Each new row is followed by its nearest point in the smallest flat space through zero that holds the last named rows.

K_957, 4 rows:
[[-10 -15  11 -12   7  10 -10   8  60 -42  -2  17 -21]
 [  2 -16   7 -22 -10  25  18 -30  63 -44 -12  14 -27]
 [  4 -17  10  -4  -2  28   1  36  10 -59 -32   1 -12]
 [  8 -25  10 -17  16 -24  21   2  40 -24  17 -39   0]]
New rows:
[ -2  21  16  10 -12  -8 -21 -19  -8 -22  -3 -11  20]
[ 1  1 -1  2 -1  1  0  1 -6  2 -2  0  1]
[-23  -9 -30 -21   3  30   4 -20   8  25  16  -5  11]
[  0   5  -4  -3  -5  -1   5 -25   6  15   7   6  -2]
[-10   1  19   3   4   2 -12 -17 -25  -5 -29 -18  -4]
[  5   1  -2   2  -6   8   5   3 -18  -2 -10  -3   2]
[-21   0 -30 -16  22  27  25 -18 -10  13  23  -3 -18]
[  3   4  -4  -3  -6   0   9 -23   1  11   3   1  -1]
[-28 -14  27  21 -28  18 -11 -23  15  16   0 -10  30]
[ -2   4  -2  -1  -3   1   0 -14   4   9   3   8  -2]
[ -7   5   3  30  22  -6  27  13 -20  21 -27  22  24]
[  1   8  -4   9  -2   2  -6  10 -30  12  -5   1   8]

K_328:
[[ 11  -2   1  -8  30   3  21   0   4  25  10 -31 -22]
 [ 13 -15   7 -11  44  14  12  15  48 -39  22 -35   6]
 [ 10 -18   6 -20   9  -8   0  16  34 -12 -39  -6 -12]
 [ -2   1 -14 -11  -6  12  13   1 -17 -26  -2 -41 -28]]
New rows:
[  1  -9 -22   5 -15  19  17 -19  44   6   8  -5 -12]
[ 4 -3  1 -3 10  2  4  3  9 -4  2 -9 -2]
[ -1 -23 -31  -7  26   3  11  14   2  18  27  32  22]
[ 3  1  8  9 17 -1 -1 -2 11 16 20 12 17]
[-17 -17  15  13   0  -4   4 -44  25 -25  10   5   8]
[ -1  -2   3   4   3   4  -6   2  12 -19  12   6  17]

K_387:
[[ 13  23 -23 -21 -33   0  13  18  40  13 -17 -44  -1]
 [ 24  33 -18 -33  -5  -4  15 -17  11  -1  -9  -2  -2]
 [-18  23 -11  22 -30  40  32  -9 -26   0 -32  -3  18]
 [ 29   2  -9 -27  -4   9 -15  -2   1   6 -22 -23  -4]]
New rows:
[ 11  -7  -5 -11  -7 -12  16  -7 -21  -5  -6  12   8]
[  5   8  -2  -5   4   3   4 -12 -10  -4  -3  10   1]
[ -4  -3  37  44 -19  -2  23  -2  15  21  11  19   9]
[-30  -2   6  29  -6  -2  16   9   3  -2  13  10   6]
[-36 -33   8 -43   3  -2  17   6  11  15  11   6  20]
[ -6  -4   3   4   2 -10  -1   7  10   0  11   1  -2]
[ -1 -15  11  -1 -10   0  36 -25 -12   0 -43 -11 -15]
[  2   9  -6   1 -10  19   7  -7 -14   0 -18  -3   6]
[  4  -2 -17 -22  26  44 -21  -5  -7 -14   9  15 -12]
[ 16  -4   3 -12  13   6 -13 -14 -19  -3  -7   8  -2]

K_155 (4 x 13):
[[ -7 -34 -10  -7  27   5  -5   2   2  48   2  -6 -36]
 [ -8 -28   4 -15  33  31 -15  -7  38  32  44 -15  27]
 [ -8  -5 -24 -18  24  14  12 -45   4  -1  29  12  12]
 [-12   9  -1  -2 -11  18  12  11  18 -16   6  20  -5]]
New rows:
[  3  16 -22  19   3  11 -28  -4  17 -27  -7  30  19]
[ -3  14   0  -1  -9   7   7  -4   7 -22   7  10  15]
[-30   7 -18 -19 -28 -22  -9 -13 -26   7 -19   4 -29]
[  0   2 -13   2  -3 -15  11  -7 -23   0 -20  10 -30]
[ -5  -8 -15 -23  -5  -6 -24   3 -29  27  27 -27  17]
[  8 -13   2  -2  17  -7 -14 -12  -5  19   7 -20  14]
[  0  -1  10 -30   8  24   7   2 -25   0 -14   6  22]
[ 1  2 -2 -2  2  0  1 -7  0 -4  4  0  8]

K_266, 4 rows:
[[ -9   6   1 -18 -17   4   3   1 -10  10   1 -17 -14]
 [-49 -18  16  30 -12   7  17   4 -27  -9 -11 -22  -5]
 [ 16   7  27  18 -13   5  36  -3 -33  21  -7  -1 -14]
 [  0 -17  -4  19  28 -27  18 -21  19  -3   8 -13  -8]]
New rows:
[-14   7 -21  -6  10  32  -7  -2  -2 -15 -13  34   5]
[ -4   2  -4   0  -2  13 -20  13   1 -12  -5  17  18]
[  5   1  -7 -26  -9 -30   0 -29   5   4 -11   1 -26]
[  9   4  -7 -20   2 -13   5 -11  10  12   9 -16 -16]
[ -1   3  -1   1 -20  -8  13 -18  25 -32 -24   4  -5]
[-4 -5 -3  4  6 -4 -1 -2  5 -4  1 -2  1]
[ -6  11  -7 -22  27  14  -4  -8  34  25  21  18   7]
[ 16   4 -14 -18  10  -8 -14  -4  21   0   8   5   2]
[ 21  35  33 -21  -4 -20  10   3 -13   3 -21  14   9]
[ 29  15  10  -6  -9   8   7   3 -12  15  -2  14  -2]
[ 31  37 -17   2   4   1   2   0  -4  -8  12   1   2]
[ 27  11  -1 -10   2   0  -1  -1   4   8   3  13   1]

K_501 (4 x 13):
[[  6  -4   6   4 -22   0 -25  -5   8 -30 -10 -30  -6]
 [ 20  17  18   4 -28 -16  14   2  27   8 -34 -26 -29]
 [  3   9 -12  -1 -32  10  -6   2 -34 -20 -15  -7  13]
 [-43  13   1 -24 -33   8  16 -17 -20 -41 -21 -25  41]]
New rows:
[ 31  17  16   0  22 -10 -23  16  19  -9 -18   7 -10]
[ 20  -4   5  10   1  -6 -11   4  16   6  -1  -5 -21]
[ 10 -41  13   6 -20  -3   7  -1  10  31 -20  14 -41]
[ 24   4   6  10   0  -9   4   8  15  21  -8   1 -26]
[-14  -6 -11   7  -2   4  15   8  -7   2 -14 -14 -11]
[-1  6  1 -2 -7 -1  7  0 -2  1 -8 -2  1]
[-16   6  12  20 -11  14   3 -29   0  16   3  25   2]
[-5  2 -1 -3  5  0 10  0 -3  7  2  8  5]

K_556, 4 rows:
[[-46  14  -5   4  17 -27  14   0  34   3   8   5  10]
 [-20   0   5  -6  -4 -14 -12  20  31  -4 -27  20 -20]
 [  8  14  -8  13  23  13  23  16 -20   8  -4 -33 -15]
 [  2 -20  14   9   7 -21  18   6  37 -19 -20 -37 -43]]
New rows:
[  0   2 -22  -1  21  -2  25   7  28 -13  18  16   0]
[-18   6  -2   4   9 -11  10  -1  13   1   5  -3   3]
[  0   1  -4   8 -13   2 -31 -12  16 -25   0  12   7]
[  0 -10   6  -8 -15  -6 -14  -8  10  -6   0  17   5]
[  4  -2  -3 -10   4 -10  -8 -13   3   0  43  -1  12]
[ -2  -4   0   0  -3  -5   3 -22  -1  -1  23   0  22]
[-17   3  17  -6  21 -11  31 -20  22  -3  14  11  -8]
[-20   0   1   4   9 -19  13  -9  22  -4  10  -8   5]
[ -1 -10  14   0 -10  40   1  18  -2  -6  -7   2 -18]
[ 14  -2   2  -2  -4  10  -7  13  -8   0 -16   0 -16]

K_619:
[[  1  -1 -19 -30  -8  12  25  18  13  31  11  -1 -20]
 [ 21 -25  16 -11 -13   1 -15 -22  56  14  -4  38 -19]
 [ -8 -13 -25  -5 -23  10   9  21   9  16   2   0  -6]
 [ -4 -28  12  -4 -37 -19  13 -43  62  22  24  11 -20]]
New rows:
[ -8 -14   7 -12 -15  -8   7  19 -24 -16 -26  -3 -13]
[ -3   0  -9   4  -2   5  -3  13 -10  -3  -5  -2   5]
[-12  12  -1  15  -6 -25  11  27  -1 -30  29  28  -2]
[-7 -1 -3  9 -5 -3  0  0 -6 -5  1 -6  6]
[-23   2  18   3   6  26   3  -5 -26   4  30  10 -14]
[-2  8  2 -4  7 -3  8 -2 -8  1  5 -9  0]

K_705 (4 x 13):
[[-15  -2  -7  11  54 -41  -8   4   1  20  -6 -31  11]
 [-27 -16  10  -9   7  -5  -7  34  -5   0  -4 -35 -29]
 [ -8 -18   3   3  13 -30 -10 -21  -5  -5  -9 -10  27]
 [  2 -11  21  -2  -6 -20   8 -36  -3   2   7 -45 -36]]
New rows:
[-27  26  -7   6 -13   7  11  29 -27 -15  -1 -28   1]
[-13  -4   2  -5   0   7  -3  27  -2  -1  -2  -8 -13]
[-19  11  -2 -14   9  21 -30  29  -9  28 -25 -17   8]
[-18  -2  -6  -2  15   2  -8  38  -1   3  -5  -4  -1]
[-29  -7   4   1  22 -13  20   8 -25  -9 -17   1  -9]
[-14 -10   2  -2  11 -10  -7  13  -3   0  -5 -14   0]
[  8 -27 -29  13 -15   4   8  -5 -30  -3  -9 -11   2]
[-2 -9  5 -3 -9 -2 -3 -6 -3 -7 -2 -1  4]

K_983 (4 x 13):
[[  7   4 -43   7 -19  -4 -16  21 -15 -28  -2  -4  22]
 [ -1  20  -8 -15 -15 -24  29  51 -23  59  19 -18  16]
 [ -4  -5 -24 -22 -41 -19 -40  26   3  23 -42  33  37]
 [ 14 -14   8 -21  -6 -45  -4  31   2  12  11  22  -9]]
New rows:
[ -5 -15  18   3  24   9 -20 -13  -5  22  20  16  21]
[-4 -2 14 -4  3  3  0 -9  7 11 -6  5 -4]
[ -3  13   7  30 -25   8  26  -2 -22 -16   6  27  -4]
[ 1  3 -6  6  2  5  3 -1 -4 -9  5 -8  0]
[ 6  4 19  9 14 22 -4 26 16  2  0 18 23]
[-3  0  3 -2 -2  2 -2 -2  2  7 -6  3  2]
[-16  14  18 -12 -13 -12  -9 -30   4   7 -29   8 -22]
[ -7  -6  19  -7   1   6  -9 -17  14  12 -18  15  -3]
[ -3  24  -8  11  -6  20 -10  -8  12  10   8  -6  20]
[ -9  10  -9   6  -5  19   1  -6  -4   6  -9 -10  13]
[-26   5   7   5 -12 -23 -24   3 -13   6  15  26 -15]
[  4  -7   4  -9  -4 -16  -7   8   4   4  -2  13  -2]

K_912:
[[ 21   6  20  45  13 -32  -5  29  -3 -20   5   4  10]
 [ 32 -12 -11  32  15  17 -16   8 -14 -30  -7  40   3]
 [-23 -15  11  26  -3  33 -10  -1  10   0  27  19   7]
 [ 33  -2  32  45  11 -15  37   6  16  -3  50  31   4]]
New rows:
[-44 -10 -10 -14  29  11  13 -44   3  14  21   7 -21]
[-20  -7  -2 -20 -10  27  12 -22  11  19  17   3  -5]
[  3 -20  -3 -32   2 -18  -1 -21  31   1   3 -39  -8]
[ -8   8  -1 -27  -7 -11  13  -8   4  16  -4 -21  -5]
[  2  44  -6  19 -15 -12  11  -4   2  -2  -6  -1  -6]
[  7   6   5   1   2 -17   6   5   0   0  -1  -7   0]
[ 16 -19  20   5 -12 -30  15  -1   3   3   4  -3  24]
[ 11   7  13   9   3 -21  15   6   5   2  10  -4   1]
[ -9 -22   9  -5  -8   5   9 -10 -21   4   0  17  23]
[-3 -5 -2  0 -1 13  0 -5  2  1  6  8 -1]
[-15  -7  44 -34 -11   5  22   0  13   7 -20 -25  44]
[-22   7   8 -16  -9 -10   7  -3   9  17   5 -25  -1]

K_761 (4 x 13):
[[ 34 -18 -26 -40  43 -24   7 -19  49 -23  -6  41  -3]
 [ 38 -16 -30  21   3  -6 -26 -16  35 -33  -3  19   7]
 [  2   0 -27 -17  -3 -23  39   1  22  -3  -5  12  17]
 [  7  21 -23  -2  46 -32  -6  22  46 -18 -18  -8  17]]
New rows:
[-21   3  22  25 -20  -3  -3  -9  14  19   2  -4  -5]
[ -7   3   5  13 -14   7  -2   4 -12   5   2 -10   1]
[-10  21 -23   7 -14  -2   8  -3   7  10 -10  16  -9]
[ -1   1 -10   2 -10  -5  13   2   3   0  -1   0   8]
[-14  14  28  44 -21   4   3   3   3 -12  -1   0   5]
[ -6   6   0  28 -20   7  -9   7 -10   0   1 -16   7]
[ -7 -10 -34  21 -19 -19  -6   9  -3  -6   0  25  -6]
[  9  -6 -18  15 -18  -3   4  -5   8  -9   0   4  10]
[ -6  -6   5   1  -3   2   2 -12 -30  10  -2   6   4]
[ -5  -4   9  -3 -11   9   4  -5 -15   8   5   1  -6]
[ -5   3   0  28  16   2  25  36  20  -2 -16   8  -4]
[ -5  13  -9   5   8 -12   5  14  12  -2  -7 -10  11]

K_374 (4 x 13):
[[ 22   5  18 -42 -12  12  -6   5 -28 -46  14   9   9]
 [-18  35 -17  -6  -6  11   2   0   9 -26   1  33 -12]
 [ -6 -37  16 -24   1  29  13   2  14 -24  -6 -11  40]
 [ -1  -3  -6   3  -1  -8 -22   9 -15 -20   1 -11  20]]
New rows:
[ 10 -17  16   6 -22 -22 -31  48  -6  29  22  17  17]
[ 12  -7   2   7   1 -17 -16   4 -18   6   3 -17   4]
[-19   9 -44 -12  30  29  16   4 -11  24 -14 -22 -15]
[-12   2  -8  12   3   2   7  -3  16  12  -6   4  -5]
[ 24  11  23   0  -2   5 -24  18   9   2 -11 -21  29]
[  7 -15   5  -2   1  -4 -10   5 -11  -6   1 -16  16]

K_40, 4 rows:
[[-11  15  15  10 -15   9  -5  11  -9   0 -27 -12 -33]
 [ 19 -14 -16 -16  11  21   3 -11 -10  11  -6   4 -29]
 [ 11  13  22   8 -20  -4 -24   2 -17 -15 -12  17 -15]
 [ 28  17 -36  26 -21  -8 -27 -44 -19  -4   0  -6 -15]]
New rows:
[ 21  -3  -7  11 -15   2   3 -14 -10  25   0 -29  11]
[  2   4 -21  10  -2  -1   0 -16   0   5   1 -13  -3]
[ -9 -20   8  29  21  20  -2 -30  23 -22  -5  21 -29]
[  8  -3  -3  -4   1   7  -2  -4  -6   2  -4   3 -13]
[-11  -6  22  16 -26  12  -8  30 -10 -25   9 -20  -8]
[-14  13  23   9 -13  -4  -5  16  -2  -7 -13  -2  -6]
[ 27  13  11   2  -4 -17  23  14   3   3 -29 -14  25]
[-10   5   7   5  -3  -5   1   7   4  -2   0  -3   8]
[-10 -24 -28  30 -10  10   2   8 -20 -25 -29   0  15]
[-2  7 -6  9 -6 -3 -3 -5 -1  0 -3 -8 -2]
[  9 -11  14 -19 -29 -21  18 -14 -11  13   6  -1 -22]
[  7  -1   1  -3  -1   5  -4  -2  -6   0  -4   5 -11]

K_794 (4 x 13):
[[  7  38   6  -6  29 -11  -4  22  -3  -6  26  -6  18]
 [  5  -3   9 -22  40 -27 -45   3 -15 -28   4  -8 -14]
 [ 16  26 -13  19  -8  -7  -9  40  43  -7  49   5  14]
 [ 11  24  35  -2  35 -17 -14  37  26 -13  63  15  -3]]
New rows:
[ 13 -17  -2  16  -4 -21  -9 -17   0 -30   3  -3  12]
[  3  -9 -10  -1  -2  -7 -18   1   4 -10  -3  -3  -6]
[ -6  -1 -11   3  -8 -17  16  33 -16 -12   9  26   0]
[ 2  6  0  3 -1  0  1  7  7  0 10  2  3]
[  9  -6  -3 -26  -7  11   7  -8 -24  -7   3 -20  24]
[ -2   9  -7  -5   5   1   4  -6 -16   2 -14  -9   9]

K_750:
[[ 47  44  -4 -36  -8  -8 -19 -43   4  -4  -2  62 -15]
 [ 41   5  21 -39 -21 -12 -23  -5  19   4  57  47   8]
 [ 11   3  -2 -31 -25 -27 -21 -13 -36  -2  55  27  23]
 [ 51  10 -38  -3 -42  11 -17   8 -12  -7  -1  39  16]]
New rows:
[-21 -34  -6  10  -1  -8   2   1   5 -11 -25 -30  -7]
[-21 -11  -2  18   9   5  11  11  -3   0 -15 -26   0]
[-30 -14  35   6  16   3 -30   7 -32 -13  20  15  -2]
[-19  -7  13  -9   5 -15  -1  -5 -13   2  24  -9   6]
[-8 -7  9  3 -8 -3 -3  9 -9  5 45 12 14]
[ -2 -13   9 -10 -11 -10  -7   9  -7   2  37   1  15]
[  2  -2 -18 -26 -14  12  -1   1 -10  13   5 -12 -16]
[ 3  1 -6 -1 -5 -1 -2  0 -7 -1  2  3  4]

K_616, 4 rows:
[[ 12 -26  15   7  -6 -20  10  13  -9   2 -10  16  -4]
 [-15   9 -15 -28  13 -13  -6   7   6  30  -3 -12 -15]
 [  0  -7   9 -12  17 -15 -36 -17 -11  10  21  -3 -36]
 [-26   5  22 -14   0 -13  -5   2  -8 -17 -19  12 -19]]
New rows:
[  4  40  15 -34  -7   2   6  -6  -3   6   2  44   0]
[-18  10   5 -10   0  -1   0   1   0  -8 -11   2  -5]
[ 41   5  11  17  -7   9   5  10 -20   2  22 -20   0]
[ 26 -14  -3  19  -2   6  -2  -7  -2   2  18  -1   8]
[ 16   0  -1  44  14  18  -6  -7 -11 -11  -2   6  -7]
[ 16  -7   7  20  -4  11  -5 -12  -5 -16  14   3   6]
[ 15  -3  -9 -24   6  -5 -18  32  41  -1   3 -10   0]
[ -1   2 -13 -10   5  -4   2   6   5  20   0  -8   0]

K_443, 4 rows:
[[  4 -19   5  -6   8   2  -9 -21 -40  18  -6 -10 -14]
 [ 13  31   5   1  10 -31  17  13 -26 -13  -5 -17  18]
 [ 23  14  12  -5 -20 -12  17   7   4  -1  -8  -5  -9]
 [ 41  17  -7 -18  25 -10  27 -12 -18  -1  10   4  34]]
New rows:
[-17   8   7   0 -34 -27 -26   6   6 -19  23   0 -32]
[-18   3  10  12 -22  -6  -8  17  10  -5 -11  -9 -21]
[  8  -1  10 -19 -27 -18   3  -3  19  12  -5 -20 -11]
[ 14   3  12  -3 -24  -4   8   4   7   4  -9  -3 -18]
[-11  -5 -18 -12 -12 -31  18   2   8 -20  11  -4 -30]
[ -1   7   6   4 -12  -6   2   9   7  -4  -5  -4  -7]
[ -4  -5   6 -16   7  -1 -10  -7  13  28  15  -2  -1]
[  1 -11  -3  -4   2  10  -3  -9   3   6   3   6  -2]

K_462, 4 rows:
[[ -4 -15  34   9  23  20 -20 -24   5 -22  52 -19 -12]
 [-45  17  -6 -23 -17   4  19 -23   0  -5   7   0   7]
 [-17   1  35 -16  25   9  12 -16  16  24  16  22   7]
 [-44  -3  62  55   0  13   3 -35 -10 -40  -4  20   6]]
New rows:
[-29   0   9 -29 -30  -3 -26  -1 -24   3   1 -10  27]
[-21   9 -10 -11 -13   1   8 -10  -2  -7   3  -5   2]
[ -6 -19  -2  16  -1  24   3 -26 -15 -24 -10   7  -9]
[-12  -1  11  20  -7   3  -3 -10  -7 -22   0  -3  -1]
[ 13  16   2  -5   5   9   4 -27  26 -13   3 -23  19]
[-6  0  1 -7  2  5 -2 -7  2 -4 15 -7 -2]
[-30 -28 -28 -30  21  11   3  -9 -21  25  26   3 -21]
[ -9   4  -8 -33   5   5   4  -8   9  12  26  -9  -2]
[ -7   1 -13 -27 -10 -22   0  15  18 -19   6  28   6]
[ -6   7 -12 -14  -6  -3   8   1   1   8  -5   1   3]

K_385:
[[-11  47  -9  23 -17   1  17  14  39 -17  27  10   4]
 [ 21 -21  -4  17   1  11  11  -2   1 -10  10  10  -6]
 [ 27  -1  29  14  20  -8  -4  11 -16  -4 -19  -1  -6]
 [ 13 -11   3   9  52 -23   0   5  40 -13   8 -27  -8]]
New rows:
[ 23  17 -26 -29  -4  38  10   2 -34  -8  -5  -8  -1]
[  0  -7  -2  -4 -18  11   0  -5 -20   5  -4  11   2]
[-24 -12   3 -25   3 -43   9   1  -5 -46  -3 -15   3]
[-10   0  -2 -12  15 -11  -7  -2  10   4  -3 -15   1]
[-44   0 -19  27 -10  -1   8  11  -8  -7  26  24   2]
[-11  11 -16   4 -24  11  10  -2  10  -4  17  12   4]
[ 37  13  26 -10  16   3  30  -9   1 -12  21 -24 -15]
[ 19  -2  10  17  18  -5   4   7   9 -10   1  -2  -6]
[-28  14   8  23   7 -10 -36  -7   4  12 -33  17 -11]
[ -7  19  13  -7   2 -10  -9   6  -8   6 -14  -5   3]

K_362:
[[ -8  27  29  -5  16  -3   5  -6  -4   2   5   8   4]
 [-14  21   8  11   3   4  12 -15  -4   5   4  16  22]
 [ 12  15 -19   9  14  24   0   8 -22  15 -16  28  15]
 [-30   9 -17 -17 -32   5   5   3   6  -3  15 -13   4]]
New rows:
[  1 -44   1  41  -5  22   7   0   5  -7  -9 -26  -5]
[ 13 -37 -14  22  -8  -9  -1  -9  11  -5  -5  -6   1]
[  6   0  16  15  19   4  -2 -15  -5 -18  24  -7  23]
[ -1   2  17  13   9  -9   6 -15   4  -1   2   6   9]
[ -4   3  22  31  -7   0 -25 -21 -45  23  32 -44  -4]
[-5  1 13  2  1 -8  3 -8  6 -3  5 -3  0]
[ 16 -52  10 -38 -26 -12  39  17  22 -44 -29  23 -12]
[ 10 -30  -6  -2  -9 -12  -8   4  12  -9   0 -20 -18]
[ -9  34  40  22  18 -27  17  -6  -1 -34 -30  32   1]
[  0  22  42  13  29 -10   9 -19  -2   2   2  16  11]

K_562, 4 rows:
[[-20  -6  30  29  19 -18  -8 -34  14 -43  -1  -6  18]
 [  5  -5  23  -7  -1   2   1 -51  31  33 -11  -9  13]
 [-44 -42 -20  -9  12   3 -17 -63  16   9  34  12  22]
 [-19 -48  46 -27  19  -9  17 -48   7 -29  34 -33  28]]
New rows:
[ 14   9  31   7   5  25  16   2 -29   1   7  16  -8]
[10  4 10 -4 -2 -1  8 13 -5 -4 -4 -8 -3]
[ -2   2 -19  -1 -24   9  14  29  -2 -24  19   4  27]
[ -4  -5 -11  -4   1   0   2  23 -17 -15  12   2  -5]
[  4  24  23  -6 -27  28  20 -27   1  -2  -3  28 -27]
[ 10   8   7   0  -4   2   1  -5   9  15 -12  -2  -1]
[ 19  28  11 -24 -22  -8  17  12   1 -25  30  10  10]
[  9  -1  10 -10   0  -1  11  19 -11 -11   4 -11  -3]

K_852 (4 x 13):
[[-10 -44 -14  -6  56  -9 -19  21 -11  27   1 -16   9]
 [ 10 -25  -3 -25  36  -6  -9  17  -8  10   5 -15 -12]
 [ -7 -48  -2 -25  11  16   3  35  -4   0  19 -24 -22]
 [-14 -27  -7 -40  17  16 -19  32 -33  15  37 -27  -8]]
New rows:
[-22  -4  20  -8  11   9  -1  17  19   6  12 -24  28]
[-15 -15  -5   2   3   7  -4  10  -6   7   8  -6   6]
[ -9   1   7   2  -7  15 -29   5 -20 -30 -29  19 -22]
[ 2  5  2 -1 -9  3  3 -1  1 -5  1  1 -3]
[  0  29 -23  -8 -30  16  -3  14   7  14  25 -12   1]
[-10  16   1  -9 -25  14  -3   1 -15  -3  19  -2   1]
[-17  16  26 -25  25   7  19  14   6 -13 -16 -26  -3]
[ 10  -6   3 -14   6  -1   2   6   1  -3   2  -5 -13]

K_232 (4 x 13):
[[-17   6   3 -17  -9 -13 -44  16 -12 -40 -16  17   5]
 [-16  16 -13 -17 -36 -41 -11  -9  -5 -62   5 -12   2]
 [-15 -33   6 -19 -32 -24 -49  -6  -8  -9 -29   6  -7]
 [  3  -2  32 -21  -4 -36 -42   5  -9  -4 -30  15  13]]
New rows:
[ -1 -23  -7   4  19 -11  19  -8 -24  12 -18 -17 -28]
[  3 -16  -1   3  -6   2   7 -10   4  18  -1  -7  -6]
[-26  -1  17  24 -21  -5  24  24 -11  -8 -12  10 -21]
[-5 -2 -6  0 -4  3 -2  1 -1 -7  2  0 -3]
[-11  19  -5   0  19   2 -24  20  -2 -27   9  24 -29]
[-12  14  -6  -3   9  14 -19  21  -7 -28   0  15   3]
[ 19 -15  -9 -30  10  19 -27  -3  10   7   5  13   0]
[ -4 -11   2   0   4  11 -16   7  -3   9 -10  10  -3]
[  8  29  16  -6   1  -3 -16  -4  23  20   3   6  -8]
[ 9  7 14 -2 10 -7  0  2  0  9 -4  4  7]
[-20   2  -5  26  -7 -13 -27  -2   3  -7 -25   9  -8]
[ -9  -9  -1  -7  -9  -3 -22   3  -5  -9 -10   6  -3]
